The rows are grouped in 4 different ways at once. Each group adds its own fixed numbers to the row, and there is some noise. The rows also spread widely along 15 directions, which tell nothing about the answers.
Known rows, each followed by its group in each grouping:
[  5  11  -2 -10  21 -15   2  -1  -4   2 -11   0  31 -11  -6  -6   2  15
  16   0 -21 -21 -13   0  15  12  -6   5   9   6 -21  14   0  -6  -9  -1
  21  27   0 -14   9  11   3   9  10   4]  k_202 k_319 Q k_689
[  6 -11 -22   0  -2 -24  -2 -26 -28  20   8  -4  17  19  15   9 -13 -20
  11 -22 -31   8  43  11 -21 -15 -10  35   7   8  12   0  -6   6  -3  -9
  22 -10   8  -5  10   8  -3   8   0   0]  k_346 k_319 F k_450
[  2  -4   1   6 -14  20  10   1  -2   0  -8   1  16   2   0 -16  -3 -23
 -13   2   4   4   0  11  15  10   0   4  17  -6   3  22   9   4   5   9
  -3  -3  20 -12   1  -4  14   8  -3  -7]  k_836 k_173 L k_458
[ -3   8 -19  20 -27  20   2 -13 -27  12 -14   6  -9  -2  42 -12  14 -20
  -1   7   6  20 -31  10  -8  -4   2  19  23 -12  26 -18  -4 -12  -3  11
   5 -39   6 -24  -9  -4  12  25  17  -6]  k_202 k_173 B k_450
[ -6   3 -12  -2  11  -3  12 -26  -9  15 -32  -6  -6  -9  -6   5  15  12
  28   5 -17   2  23   4  14  23  -6  -6   8   3  25  13 -15 -19   2  11
  29  10   4  -7   4 -17  25 -10  -6   4]  k_365 k_710 Q k_689
[ -5 -20  -7  12   5  -2   0  -8  -5   5 -13   0   4   6   4   4  -7 -16
   1 -25 -24  -3  41  12  -1   0  -4  -2   2   9  -3  20  -3 -11   3   1
   7  -3  -3   8   6 -10  -8  -3   7   1]  k_365 k_710 F k_672
[ 10  33  11   6  -9 -17  11  -1  -7 -16 -17  22 -10 -32 -11 -10  10  -6
  14  25   3  -8  -5 -26  -8   7   5  19   8  -6   9  -1 -10  16  11   9
 -28  16  -3  21  22 -23  10 -20  -8  23]  k_836 k_319 B k_458
[ -4  -9  13  -1   7 -13  29  14  -2   4 -11   4 -26  25 -20   7  18   1
   2  -5  -5   3  31  -5 -24  -5  -2  21  -1  -5   1   7 -33 -21  -1  -1
   3  19   1  22 -12 -25   2  -4  -1  20]  k_346 k_710 P k_672
[  2 -13  24  -6   4   3  21  44   6 -21   9  23  -8 -16  -1 -18  13 -21
   0  -8  -6   2 -15 -28   1   4   1  28   7 -15  -4  20  -8 -19  -9   9
  -5  -7 -15  11 -12  -2   4  -4 -19   6]  k_202 k_173 L k_689
[ -6  30  13 -10  -2  -9  13 -13   2  13  -6 -13 -32  14 -33   4  10  28
   1  29   5   3   0 -11 -22  10  17   8   0  -7  -1  -7 -32  -7   9   1
 -14  29  23  16  -5 -20  24  -2 -13  12]  k_202 k_710 P k_672
[-13  14 -17  11 -11   9 -31  -8 -19   5   1   0  10 -17  18  12   9 -16
 -20  18   6  18 -21   1   8  -4  20   5   9  -9  -6  -8  -1  10   1   7
  -5 -20  15 -11   2  27   9  24  12   3]  k_346 k_173 P k_689
[ -6 -15 -11   8  -9   0 -23 -20  -6  10  15 -12  -6   7  27   6  -8  -1
  -6 -24 -21  21 -10   5  -6 -14  10  -3   3  -1  -7  -7 -10 -24 -10  -9
   6 -39   0 -12 -18  22 -10  21   3 -17]  k_202 k_173 L k_450
[-29  -7  15 -22  22 -17  23   8  13  -2  -2  14 -34  14 -17  -1   3   5
  19 -16   8   5  41 -16   5  27  19  -3 -14 -17  27  11 -37 -17 -10  15
  18   0 -12  22 -22 -27  33   1 -20  25]  k_346 k_710 F k_689
[-13 -25   7 -32  16  -9 -29   8  11  17  58  -6   8   9   0   1 -49 -17
 -32 -25 -13  18  18 -24   6   4  20  -4 -18 -14 -11   7  13  11   9   3
   4 -21   0  11 -12  28   9   4 -35 -22]  k_346 k_710 Q k_450
[ 16  31  13  -7  -3   3   4 -15  -9 -13  -1  -5   3 -12 -20   4  12   5
   2  16  -1  -7   0  -4 -19  10 -14  22  -3  17 -21   3   5  18  14  -8
 -23  28  25   2  30 -11   6 -14  10   3]  k_365 k_710 Q k_450
[  5  19 -13   0  -5  -2  -6 -27 -19   0  -4  -9  23 -32   9   6   8   0
   7  17  -6  10  -2   3  22  13 -12  11  -5  13   0   7  19  24   9   6
  13  16  21 -21  35  16  26  -2 -16  -1]  k_346 k_173 L k_689
[ -5  32  26 -14   7  20 -12 -11 -13  13  -2   8 -21 -19 -17 -20 -11   4
  -5  24   1  -3 -19 -35 -28  26  -4  -2  -3   7  -7   3   0 -18  32  10
 -30   3   0  29  20 -40   8 -27   2   1]  k_202 k_173 Q k_689
[ 26   9 -19  39 -37 -38  17 -36  -6  11 -23   4 -10  -8  17 -38 -14  18
   7   3 -31  -4  -2  -9   4  -2  10   4   3   6  10  -5  -4   1   8   5
 -19  19   5   5  13 -18  12  -4 -23   9]  k_346 k_173 L k_672
[ -4   1   2   6  -5 -13 -19 -19  17  -1  11  -8   2  14 -26  27 -19  -6
 -20  -1   1   2  40   5 -11 -12  15 -23 -11   4 -16   9   4  27  18  -7
 -39   6  14  25  10  -8 -12 -13   7  -3]  k_202 k_710 P k_689
[ 11  -7   9  -2 -16  -6  37 -14  21 -13  -4   5 -18  11 -22  -8   7   6
  22 -11  -7   2  33 -13   2   1   7  -4  14   3  25  20 -13  -9 -14  -5
  -9   3  11   5 -12 -21  10 -22 -26  -3]  k_346 k_173 F k_458
[  5  -6  -1  21 -10 -16   5   0  23  -1 -15  13  -1 -14  -2 -13 -13   6
  -4   0 -11  -6  -8 -13  22   0  17 -32   7  -8   5  12  12   0   4  10
 -15   3 -16   8  -3 -10  -5 -14 -15  -7]  k_202 k_173 Q k_458
[ 11  16  14 -16   8  10  26   2   0 -14  -8  20  10  -9  -7  -3  20  -4
  32   2  14 -14  -2  -7  -8   1 -23  15  13  14  24   0   6   8  -6  -5
   4   4 -17  -6  12 -27 -16 -30   9  -5]  k_346 k_173 P k_672
[ 19  33  -1 -13  10 -18   1 -19  -2  10  12  -2  25   6 -34  -5 -13  11
  30  17 -21 -20 -17 -16 -24 -16  12  20  41   9  -5  -5 -18   9 -14 -19
 -12  19  14   0   0   7 -13 -11  -1  -7]  k_202 k_173 F k_672
[  2  -4   6   1  11 -21  -7  19   0 -22   9  23  13 -26  -7  15  -1 -24
  -8  -7  -6  -3  24 -18   4  -7  -7  10 -14   2 -14  16  14  30   9   3
 -14  13 -13  23  27   2 -10 -19  -2  15]  k_346 k_173 Q k_689
[  7  29  -1  -3  -3 -12 -22 -42  -3  13   9 -20   6  19 -30   5 -18  18
   2  11 -12  -8  15   0 -27   1  14   0   8  15 -21  -2 -16   6   7 -20
 -28  11  28   9   7  -1  -5  -1  13  -2]  k_365 k_319 P k_458
[-13  -3  -8  19  -5   7 -10   9   0  14 -18  20 -14  -9   2  -8  -8 -26
 -19  16   2   2 -12 -15   1   5  29 -11  25 -25  19  -1  -7  -8  14  25
 -16 -24  -6  19 -17 -19   7  -2   1  -3]  k_365 k_710 Q k_450
[ 13 -25  -3  15 -22  18  12  -7   7   9 -13  10   7  -9   8 -21  -7 -20
  -1  -9 -23   3  21 -11  12  -2  -5 -15  18   7  21  25  21 -15   9   9
 -10 -15  -3   2   3 -22  -5 -30 -18 -24]  k_346 k_173 P k_672
[  7   9  -4  -2  -6 -24  17   0   3  16  -1   9 -10  12  -2   1  -5   5
  12  14   6   0 -11 -12 -11  -8   9  11  11 -14  28 -18 -10   1   2   3
  -1  -2 -10   3 -16 -17   3  -8 -12  -4]  k_202 k_319 P k_689
[ -5   4  -5  19  11   2 -10   2 -21  -1 -33  -1  21 -16   2   2  15 -12
  -3   6 -20  -9   2  18   5   4   0  13  17   2 -29  18 -12  -7   3   5
   5  15  11  -3  14   7  -2  19  27  16]  k_836 k_710 L k_458
[ -9   5   5   1  -2   9  13   4  -9  -5 -13   7 -29 -18   0   6  20 -10
   0  12  12  19   6  -7   0  16  -9  10  -8  -6  23   7  -7  -9  14  17
   4  -1  -3  11   7 -23  24 -12 -18  10]  k_365 k_173 L k_672
[ -8  15 -13  15  10 -19 -26 -18  -9  -9  -7   8   6 -21  22   6  -4   5
   2  -9  -4  -4  -7   8   6   3   5  -9 -15   8 -10 -11  -2  11   4   1
  -1  -7 -22   3  17   6 -13   8  19  12]  k_365 k_173 L k_672
[  9   9   3 -12   5 -11 -12   4  -1  26  17  -8   2  -2  -9  10 -13   5
 -14  25   0  10 -39 -16 -11 -11  11  12   6 -12  -5 -16  -4  -4  14   3
   0   2   4   0 -12  15   2  -3 -22 -20]  k_836 k_319 L k_450
[ -4   1  12  -9  14  14  13  23   6   4  -9  -2   3 -10 -21  13  17  -2
  -7  24  12   4 -23  -3   9   8  -6   2   5  -7  -6  18   3 -10   8  14
  12  21   8  -3  -2  -5  14  -6 -10  -3]  k_202 k_173 L k_689
[  4  -4 -12  18  -1  -9 -16 -19  -1   6 -15  -5  -7 -12  -7  31  19   8
  10  12 -20   9   0  -9  -9 -28   7 -10  13   5  -6  -1 -22 -23  -1  -7
  -8  -6   3   7  -9   5 -21 -12  10  -3]  k_346 k_319 B k_689
[ -5  14   9 -22   9  40   8 -12  29  -9  -2 -12  15  10 -27  25  27  17
  14  15  30  -5 -27  12  17  -3   6 -28  32   5   6   4  -3  -6 -20 -13
   4  -7  22 -38 -26   7  -8  -7  21 -34]  k_346 k_710 Q k_458

New rows, each followed by its group in each grouping:
[  9  -2   1   5   2  10  18 -21 -10   3 -24  -2  19   0  15 -22   1   4
  19 -14 -17 -15   8  15   9  20 -21   4   6  19  -1  15   8 -16  -1  -2
  16  10   1 -19  17 -17  -2  -5  13  -7]  k_346 k_710 L k_458
[ -3 -12   5   3  14   8  -8  18 -14 -18  -5   8  17 -11  10  16  24 -16
  -2 -14 -14  -1  -1   5  -4 -13 -10  19  11   6 -28  12  -6 -12 -13  -9
   9  -4  -2  -8   5  19 -26  11  31   3]  k_346 k_710 Q k_458
[ -3 -24   1  -9  24 -19  -6  41  -1  11  14  16   6  -3  -1  31  -5 -32
  -5   2  -2  12   3 -18  -4 -25   3  17   8 -22  15  -7  -3   7   5   8
  14 -15 -28  16 -17  10 -19 -17 -16  -9]  k_836 k_710 P k_689
[ -6   9  -6 -12   3 -14 -13 -20 -16  14  15  -3  12  -2  -4  -7 -22 -15
   5  -1 -18   2  20 -11  -5   7  14  16  15  -6   9   4  -5  15   2   0
   1  -5  12   3  10   9  17   5 -14  -2]  k_202 k_710 Q k_458
[-13   4  11 -17  -6   6  21  13  19 -19  15   4 -13   7  -7   1   7   1
 -11  -2  29  16   2  -1  17  12  15  -3 -13 -11   8  10  -1  12 -10   8
   2   5  13  -7 -11   4  29  13 -19   6]  k_346 k_173 F k_672
[ 11   5  -6   5 -27 -13  12   0   4  -3   9  -7   0  -7 -20  -4  17  -2
  -6  18 -17  16   3 -15  11  -5  25  24  23 -14  -4  14 -13  11 -14   3
  -8  15  43  -7  -6  28  35  16 -35   6]  k_346 k_173 P k_450
[ 15  13  18 -18 -10  21  13 -13  12   9  10  -7  -7   3  -7 -10  -3  20
  10   9   3   3 -27 -15  -9   1  -8  -8   9  10   9  -3   8 -17   4  -8
  -8  -4   2 -12  -9 -17  -6 -24 -13 -31]  k_202 k_173 P k_672
[  7   4  11  -7   8  16   9   7  -9   3  -5  -6  13  -8   4 -16  13  12
  -9   4 -12  -6 -28   2   4  15 -14  17   0   8 -32  11   6 -18   3   2
  13  24  15 -20  10   6   7  11   9  -7]  k_346 k_710 Q k_450
[ 13 -14   6  -4 -18   6  23 -13  31  -1  13 -17  -5  29 -18   9  -6  15
   0 -14  -4   7  14   5  -1 -17   4 -16   5   7   1  15   1 -12  -9 -16
 -10   0  16 -13 -21  -1  -6  -8 -15 -27]  k_202 k_319 F k_672
[  6 -26  -8  13 -25  12  23  -2  10   8 -12 -11  -9  13   5  25   9 -18
 -15   5  14  27  19  21  14 -15  -5  -8   4 -11  29   8  12   8  11   8
   5 -11  14 -16 -10  -7  10  -9 -21 -24]  k_836 k_710 L k_458
[  1  35 -13  -6  -9  -3  -9 -27 -23   1   5   9  23 -12  15 -21  -8  -9
  14  11   7  -6 -18  -2   5  11   9  22  25  -2  16 -15   0  27  -9  -1
  -1 -10  13 -21  14  10  15  17  11   2]  k_346 k_173 Q k_458
[-13  34  -5  -9   1   0 -11 -50 -21  18  -6  -2 -28  -3  -3   6   5   9
  38  19   5  11  -4 -19 -26   6  11   6  21  -2  45 -28 -36 -15   0  -4
  -1 -30  -1   4  -5 -23   9 -16   1  -1]  k_346 k_173 L k_458
[ 16  -4  -9  19 -25   0   3   0  12  -4   1   0   9  -1 -16   3  -7 -16
 -20  13  -6   6   4  -3   6 -12  16  -3  18  -2  -7  19  12  13   5   3
 -30   3  27   2  -3   4   4  -6 -13  -9]  k_365 k_173 F k_689
[-19  21  16 -13  28  23 -17   4   1  -6  -4   6  17  -1 -17   8   0 -12
  -1   8  17 -17 -12   6  -9  15   3  -6   9   6 -23  11  -4   0   8   1
 -12   0   3   6   6 -13 -13   0  38   0]  k_202 k_710 L k_689
[ -3 -10  19  -9   9  -3  10  24  13   6   9  -3  -8   8 -17  -9  -8   1
 -18   4  -1   7 -10 -11   5   9  10   3  -2 -15 -14  16  -9 -15   7   8
   3  12   6   9 -16   1  16   7 -26  -2]  k_836 k_173 L k_458
[ -1  -7   5  -1 -10 -10   2  13   7  -2  25   4 -13  10 -16   9  -1 -21
 -15   0  -3  16   3 -18 -19 -18  21  19  16 -19   1   5 -18   3  -8  -2
 -17 -17  14  14 -20  10   4   6 -19  -2]  k_202 k_173 L k_450
[ 17   4 -21   1 -10 -19  26 -24  -7  11 -11  -3  13  -6  12  -7  10  12
  47  -1 -24   4  -8  -1  15  -5  -1  15  30   2  36  -2  -9  -8 -26  -1
  34  -4   4 -35 -10  12  15   2 -21 -12]  k_202 k_173 F k_689
[  2 -12  10 -12  11 -29  29  -5   2  13  -1  -5 -31  10 -16   4  11  21
  24 -16 -28  14  35 -17 -16   4  -8  14 -10  -3  18   9 -28 -27  -7   0
  26  12  -9  15 -11 -15  17 -11 -32  11]  k_202 k_173 P k_450
[ 11   9 -18  12 -14 -24   4 -36 -15  19  -3 -20  -5  18   9  11  -5  13
   0  -1 -10  13  15  19 -18 -11 -10  14 -10  11   2 -12  -5  11  10 -10
   3  15  15  -6  15  -4   3   6  -4   2]  k_202 k_173 L k_672
[  0  -3   4  -6  26  -4   3  13 -10   7 -11  20   7 -22  11   8  -1 -10
   4   2   1  -8  -2 -11   0   2 -24   2  -8   5  10  -1  19   3  20  12
  15   8 -35  10  19 -22 -16 -31   3  -6]  k_346 k_710 Q k_672
[  6  16  10  -6  10  -2 -14 -22  -4  12  -1   5  12  -2 -13 -41 -28   9
   6  -8 -35 -27  -5 -19 -15  26   6   2  12  12 -25  15  -7 -25   8  -1
 -16   5   2  15   7 -16  -2  -3  13   0]  k_365 k_319 Q k_450
[ 12   9 -12  13 -12 -23   0 -11  11   2   0  10  14   9 -13  12 -13 -10
  -5  14   5  -9   9  -1  -3 -25  19  -4  18  -1  10 -11   6  38   5  -6
 -29   5   3   9   1  -5 -20 -18   1  -8]  k_346 k_710 P k_672
[-10   6   5   0  -3  11  11 -14  -7   2 -10   2  -2  19  -6 -13   2  -8
   5  -8   0  -1  26  11 -11  14   0   4  13   1   6  15 -12  -6  -4   0
  -4  -5  10   2   0 -23   7  10  18   8]  k_202 k_173 P k_458
[ 17  -3   1  -5 -27  -1  25  -5  15 -21  25  10   8  19  -4  -9  -9 -23
   4 -15  14   3  20  -1   1  -9   3  15  22  -2  28   5  10  31 -16 -11
 -18 -22  12 -12  -9  -2   1  -2  -8 -16]  k_365 k_173 Q k_458
[-21  18  -2  -6  -4  23   3   2 -31  23 -15 -11 -17  18  -1   8  16 -13
 -22  32  26  22 -12  17 -14  12   9  28  15 -22   9 -12 -25  -6  11  14
  13   1  37 -13  -8  -3  39  35  10  10]  k_836 k_710 Q k_458
[  1  19 -13  -1  -7  -6 -17 -39  -4  11   0  -2   4  16  20  -9 -23  13
  14 -10   3  -3 -11  10  -7  -3   7 -10   6   6  14 -27  -8  -3   0 -11
  -5 -29  -6 -16 -10  -7 -11  10  27 -13]  k_836 k_319 Q k_689
[  4   4   7  -3   9 -13 -10 -10  14   5   8 -13  -3   8 -25  21 -13  15
 -11   7  -1  -1   7  -2  -7  -3   8 -17 -10   4 -19   2   0   9  12  -9
 -15  16   8  11   0   1  -8 -10  -2  -7]  k_365 k_710 Q k_458
[  4   3  -9  -9  -2 -32   9 -15 -13  20   2  -1  -9   1  28  -3  -8  13
  14  -8  -4  14   2   2   2   6 -10  20 -20  -6  28 -25  -1   6   5   6
  34  -3 -19 -14   1  -2  19   7 -20   1]  k_836 k_319 P k_450
[-15  -5  -6  -2   2 -10   6   0  -8   5   1   7 -14  20 -11  16   8 -22
  -3  -4   1  11  36   0 -17  -8  12  20  12 -16  19   0 -26   4  -7   2
   4 -10  11  13 -11  -7  13  10   4  15]  k_346 k_710 Q k_450
[ -5   4   1 -13  11 -32  15  27  31 -17  21   0   3  11 -34  38  15   6
 -15  15  34   9  -9   2  15 -15  22   3  -7 -21  -6  -2  -8  41 -14   1
   6  23  11  -3 -18  25  14  14 -20   9]  k_346 k_173 L k_450
[ -6 -14  -4   4  20 -37 -19  20   6  -1   8   9  10 -27  24   1 -18   2
  -6 -14 -17   5  -9 -12  32   3  15  -7 -23 -12 -16   0   5   7   2  16
  16   1 -28   5  -2  29   2  12 -21   8]  k_836 k_710 B k_689
[  1  -6  -8   1  13 -28  14  -2  -7  22  -6  -6   2  28  -2  16  -2   6
  -5  -1  -2   1  21  18 -15  -8  -9  17 -12  -1  -1 -11  -6  10   9   0
  21  23   0   3   1  -9  -1   7   5   7]  k_346 k_710 P k_450
[  5   6   3   1 -24  13  19 -16  10 -18   5   4   0   9  21 -20   0   0
  -5 -19  23   6  -5  18  14  14  -5   0 -15   5   8   0  18  15  -5  -1
  -6 -13   8 -24   4  -9  14  13   5  -8]  k_346 k_173 L k_450
[  3   8   2  16  -6  10   9 -16 -16   1 -36   2 -10  -3   4  -6  18   1
   5   3  -7   1   8  12  -9   6 -13   3   9   6   2   7 -10 -17   8   1
  -1   6   6  -2  11 -23   2   1  20  10]  k_836 k_173 Q k_458
[  8   1  -7   6   4 -12   4 -11  -9  36 -18  -4  -5   6  17 -11 -10  25
   6   7 -16  -3 -36  -4  -6   1  -4  -4   9  -3   9 -15  -5 -36   8   4
  20   2 -17 -11 -11 -10  -4   0  -2 -16]  k_202 k_319 Q k_458
[ 14 -11   6 -12 -13   4  14  -1   1 -11  22   6   9  -8  16 -17  -2 -15
  19 -17 -10   6  -5 -18  10  -2   2  21  19  -1  18   3   2  -5 -19  -7
   5 -27   1 -19 -10  14   1  -6 -22 -22]  k_346 k_710 L k_458
[ -4   3  -9  23 -13  -2 -10 -14  -8   4 -21   1  -3 -19  11   2   0  -5
  -6   8 -16   5   0   0   8   0  14  -9   8  -4  -2   7   2  -3   9   8
 -13  -4   2   3  12  -2   1  -2   0   1]  k_202 k_710 F k_458
[-11   2  -2  -8 -11  28 -18  -8 -10  -8  21  -4  10   4  15   7  -8 -33
 -20  -7  22  17   4  12  -2   9   0  10  -6   0   1   4  13  13   7   1
  -8 -34  17 -13   6   8  11  18  12 -13]  k_365 k_319 L k_689
[-24 -15   2   0  14  13   1  18   0  16 -12  -3 -14  19  -3   3  10   1
 -21   1   7  13  -8   7   7  10  14  -6   6 -21  -7  10 -22 -34  -3  12
  23  -2   7  -4 -30   1  16  30   7   7]  k_346 k_173 Q k_458
[-14  22 -12  11  -2  -3 -10 -22  -9  -1  -9   5  -3  14  15  -4  -9  -6
  -2   0  22  -4  -1  18  -3  13  14   0  -3  -4   9 -18 -12  15   6   2
 -10 -15   2  -2  -1 -17   7  22  30  12]  k_365 k_710 L k_689
[ 11  -1  -7   3 -13 -17 -12 -13  -5  -4  22   7  -1 -29  17  -8  -9  -7
  11  -7 -25  14  -1 -33   4 -13  10  10   5   2  10  -3   3   5  -5  -2
  -9 -20  -8   3   5  18  -3 -14 -31  -9]  k_346 k_173 B k_672
[ -2   1  15  -3  -5  15   2 -12  26 -10  -4  -1 -23 -17  -9   3   9  22
   5   1   5   8 -12 -18  13   4   7 -35  -9   5   4   9  -2 -22   2   1
 -14  -6  -7   4  -9 -11  -2 -27 -18 -16]  k_346 k_173 L k_672
[  2  49   7   4 -26   3  16 -29   8  -8 -15  -5 -25  11 -19  -6  13  25
  -9  30  39   3 -16  15  -5  13  11  -5  -9  -4   1 -14 -10  26   8   1
 -30  23  33  -7   7 -26  32  15  12  15]  k_836 k_173 Q k_450
[-14 -26   2   5   6   7  -9   9 -11   0 -10   3  -3 -12  17   2  13 -16
  -4 -25 -25  17  21   3   8   3  -3   4   0  -6  -5  21  -9 -25  -4   9
  20 -21  -8   1  -5   9   3  12   0   6]  k_836 k_173 P k_450
[ -4  15  -9 -18  22   2  -3 -11   1   9   5   8  36  12  -8   8 -10 -12
  21   3  16 -11  -1   7   3   0  -1  -1  23   5  16  -3   3  21  -9  -2
  14  -8  -2 -13  -4  -3  -8  -3  20  -9]  k_346 k_173 B k_689
[ -4  17  -9   1   0  -4   7 -19  11  12 -14  -5  -1  -4 -20  14   5   9
   6  22  11   7   9   4  15   6   5 -23   5  -2  20   8   4  17   8  12
   2  18  10  -1   7 -13  22 -13 -16  -1]  k_202 k_173 B k_672
[  4   2  -1  -4  -2 -17  -5 -15 -18   4  13  -3 -25 -11   7  21   2  -5
   7  -1 -13  23  17 -15 -24  -7  -4  25 -15   1  13 -13 -11   0  10  -2
   2 -14  -5  11   9  -1   6 -16 -21   0]  k_365 k_710 F k_450
[  1  -2   3   2   5  -6  -5  17  12 -11   7  12   7  -9 -17  22   8 -10
 -19   8   6   2  -2  -8   1 -15   7  -2   4  -6 -12   8   7  20   3   2
 -13   7   3   8   1   9 -12  -8   2  -2]  k_346 k_173 Q k_450
[ -4 -11   9 -19  18 -28  25  26  17  -3  19   5  -7  20 -36  30   3 -12
   2   1  15  10  29  -7  -7 -11   4  15   1 -20  19  12 -13  22  -5   0
  11  14  -4  16 -13  -4   8 -10 -29   7]  k_202 k_173 L k_458
[  7 -18  -1 -14  16 -44  -7   6  21   2  45   4  12  27  -6   7 -31   6
   3 -37 -21  -3   6 -11 -13 -28  14   4   1  -4 -13  -7  -8   9 -22 -22
   3 -13 -17   5 -25  27 -29   9  -5 -12]  k_202 k_173 Q k_450
[-13  45   4 -18  26 -24  -7 -22 -22  -1  -5  -1 -16   7  -7  22  17  24
  37  11  15  -1 -13   4 -31  -3   4  26   4   2   8 -35 -48   2 -14 -16
  14   3  -8  -3  -2  -5  -4  13  27  27]  k_836 k_173 F k_458
[ -1 -10  14 -14  -1  20  18 -11   6   5  -3  -8 -11   5 -32   8  13  -6
   5   0  -9  12  33  -7  -5   8 -10  -5  14   1  15  31  -5 -17   3   0
   4   4  20   4  -1 -18  16 -22 -18 -10]  k_202 k_173 Q k_458
[ -4  22  -6  -2  15 -13 -17  -8   9   7   0  -3  22  10 -10  21  -6  14
  -9  17  21  -7 -19  15   2  -7  11 -15   0   2 -16 -14   5  27   3  -6
  -4  14   0  -7   1   9 -19   7  24  -2]  k_346 k_173 P k_458
[-12  -8  11  -3   5 -12  22  11   1   4   1  -5 -25  15  13  -2  -1  11
 -20 -15  14  18  13  13   3  20 -12   7 -43  -6  -2   6   0  -3  13  12
  21  18  -7   3   5 -14  26  17 -17  16]  k_202 k_173 L k_672
[ -4 -12  18  -7  -5  14  27   9   6   3  -9   4 -46  18  -5   9  14  -3
  -2  -2  14  21  10  -5 -19  -4  -2   4  -4 -11  24  -2 -20 -29   8   5
  -1 -17  -4  12 -24 -36   8 -14  -8  -6]  k_836 k_710 F k_450
[-36 -20  -8 -15  34  19   4   9   7  14 -15  14   4  23   9  22   5 -25
  11 -19  28   3  19  22  15   3   2 -20  13 -14  43   1 -13 -12  -7  13
  41 -36 -29  -6 -28 -19  -7   0  19  -9]  k_346 k_710 L k_672
[ -9  23   7 -12  17   1   3  -6 -16   4 -13   3 -10  -9 -10   9  23  10
  16  16   4   2  -1  -6 -13   9  -8  15   1   5   5  -4 -20  -7   2   3
  14  17  -1   5  10 -14   8  -6   6  15]  k_346 k_173 P k_672
[ 11   7   7  -8  -6  -4   1   3   4  -6  17  -1   3  -7 -13   8   1   0
 -11  12   5   8 -13 -13  -3  -9   4  11   5  -2 -11   0   6  16   1  -6
 -11   9  13  -3   2  13   0  -4 -13  -8]  k_346 k_173 Q k_458
[ 18  -6 -11  15  -8 -33  19  -9  -8  12  -3   4   5   9  29 -18 -19   3
   3 -13 -14  -5  -1   6   2   0  -8  19 -12   2   2 -13   6   5   7   2
  10  11  -9  -6   7  -9   0   6  -7   1]  k_346 k_710 L k_689
[  8 -19   8  10   1 -11   5   8  21 -22 -16  -8  -4 -27 -22  30  29  13
  -4  -2 -20  12  22  -1  27 -11  -1 -21  -8   0 -22  35   0  -3  -4  -1
   2  26   8   1   6  19   2 -13 -20   4]  k_836 k_173 Q k_458
[ -4   0  10 -20  25   0   3  11  -7  12   5  -2   9   6   2   6  -2   4
  -5  -1   3  -1   0   1  -6   7 -18  11 -15   6 -11  -1   7  -2  14   2
  21  19  -9   0   8  -4  -5  -6   1  -5]  k_346 k_710 P k_672
